The rows are grouped in 2 ways, from coarse to fine. Each group lies inside one group of the grouping before and may be the whole of it. The rows also spread widely along 3 directions, which tell nothing about the answers.
Known rows, each followed by its group in each grouping:
[ -7.5 -34.9 -17.8  23.8 -21.5 -20.0   3.2  36.9 -15.7  -2.1 -20.6 -16.4
   0.9 -11.6   3.6 -13.0  27.1]	gutu K_358
[  8.1  11.3  17.7   3.7 -24.7 -23.5  10.0  15.2  -2.8   4.8  -9.9 -16.9
   2.4 -36.7  -4.7 -10.9  16.4]	vas K_720
[  5.1 -11.0   5.0  13.6 -26.2 -30.0   1.8   9.5  30.7 -19.0   1.8 -16.8
  -3.6 -41.1  11.7  -4.5  14.7]	vas K_295
[-11.0  -9.9  23.1  10.0 -21.0 -17.7  -2.1  20.9  41.2 -13.0 -13.0 -29.4
   0.4 -15.7 -10.4  -3.3  25.8]	vas K_17
[ 27.9  14.4  26.5   2.2 -18.9 -11.2  15.7  34.0 -16.8   8.6 -14.1 -25.3
   0.8 -31.0  18.8   5.2  -0.2]	gutu K_567
[-17.7 -19.1   8.7  26.9 -14.5 -19.9 -11.1  11.4  29.2 -12.4 -12.0 -23.1
 -15.2 -14.2  -3.6  -3.8  31.0]	vas K_17
[ -3.7  -9.5   5.7  14.6 -24.5 -36.2  -4.4  22.0  14.8   0.1  -1.8 -16.5
   2.6 -25.3   7.2 -21.7  27.2]	vas K_720
[-15.2 -24.1   7.7  34.3 -10.1 -28.7 -13.4  18.2  52.1  -9.5 -21.6 -23.1
  -6.5 -20.1  -0.2  -6.1  28.3]	vas K_17
[-13.1   3.8   8.8   4.8 -37.7 -19.1   6.7  13.3  17.0 -12.3  -7.8 -13.7
 -11.4 -40.8  -6.6  -6.4   7.9]	vas K_295
[-26.9  -7.6   4.6  15.8 -30.8 -32.2  -9.9  16.2  10.6  -0.4 -14.7 -14.1
 -14.8 -22.1 -18.9  -3.9  31.9]	vas K_720
[-42.4 -26.7 -26.3  28.5 -34.4 -22.5  -8.6   5.7  13.1 -10.9 -25.8 -26.1
 -31.5   0.9 -25.5 -15.7  56.3]	vas K_17
[-21.2   9.3  24.3  -8.1 -42.1 -13.3   4.0  15.3  -7.0   0.5 -11.3 -10.2
 -18.6 -24.2 -19.0   6.0  18.6]	vas K_720

New rows, each followed by its group in each grouping:
[ 20.9  -9.2   3.7  15.0 -11.2 -18.8  12.0  24.2 -21.7  18.6  -6.9 -22.6
   6.9 -22.6  21.1  -4.3  13.2]	gutu K_567
[ 28.9 -25.2  14.1  25.8 -12.5 -28.5   3.3  44.0  15.1  -1.6  -7.7 -17.1
  22.0 -23.3  34.0 -12.1  15.5]	gutu K_358
[ -7.5 -15.7  -5.0  19.8 -17.1 -23.2 -10.0  23.9  29.0 -11.2 -14.4 -18.1
  -9.4 -11.8 -10.4 -17.1  34.4]	vas K_17
[  8.4 -13.7 -13.8  12.0 -27.9  -6.5  16.1  22.9 -44.3  20.7 -11.6 -20.6
  -5.0 -20.5  14.6  -7.9  20.8]	gutu K_567
[ -1.2 -22.7 -37.4  17.5 -40.8 -15.0  21.8   1.2  -8.4  -7.3  -2.1 -13.3
 -12.1 -38.5 -10.3 -21.7  32.6]	vas K_295
[ -5.6  -5.3  13.9   5.2 -23.6 -10.4   2.0  15.0  20.7 -11.8  -7.9 -22.9
   0.2 -25.7  -4.7  -1.5  22.0]	vas K_17
[-17.7  -8.2 -11.9  20.7 -18.8 -24.4 -18.8  35.7 -12.7  11.4 -33.3 -37.3
 -25.3  -1.3  -8.0  -7.0  36.3]	gutu K_567
[ -4.1  -3.2  -1.1   4.0 -30.1 -21.9   5.7   8.7  20.6 -17.9  -4.7 -15.4
  -8.9 -37.9   1.6  -2.9  14.7]	vas K_295
[-21.7 -12.1   0.6  10.3 -42.8   0.0   4.0   7.3   3.5 -14.2 -18.0 -18.3
 -17.4 -18.1 -20.9  -4.3  35.2]	vas K_17
[-32.1 -16.0  12.0  29.3 -17.3 -27.7 -31.2  19.6  43.2 -17.0 -23.2 -27.4
 -24.6 -10.6 -19.7  -0.2  41.2]	vas K_17
[-27.9 -19.4  -8.1  26.9 -26.6 -20.5 -19.5  17.0  24.5 -16.8 -23.2 -27.2
 -17.2  -6.2 -20.2 -10.4  46.9]	vas K_17
[  0.0  -3.4 -10.5  -1.2 -34.4 -19.6  16.7   5.5 -19.8  -4.1  -7.7 -13.6
  -4.6 -27.6 -11.7 -19.4  26.2]	vas K_720
[-13.6 -13.8  -4.7  20.7 -20.3 -18.8  -2.8  13.9  20.4 -11.7 -18.8 -22.2
 -10.7 -13.8  -7.2 -15.8  26.2]	vas K_17
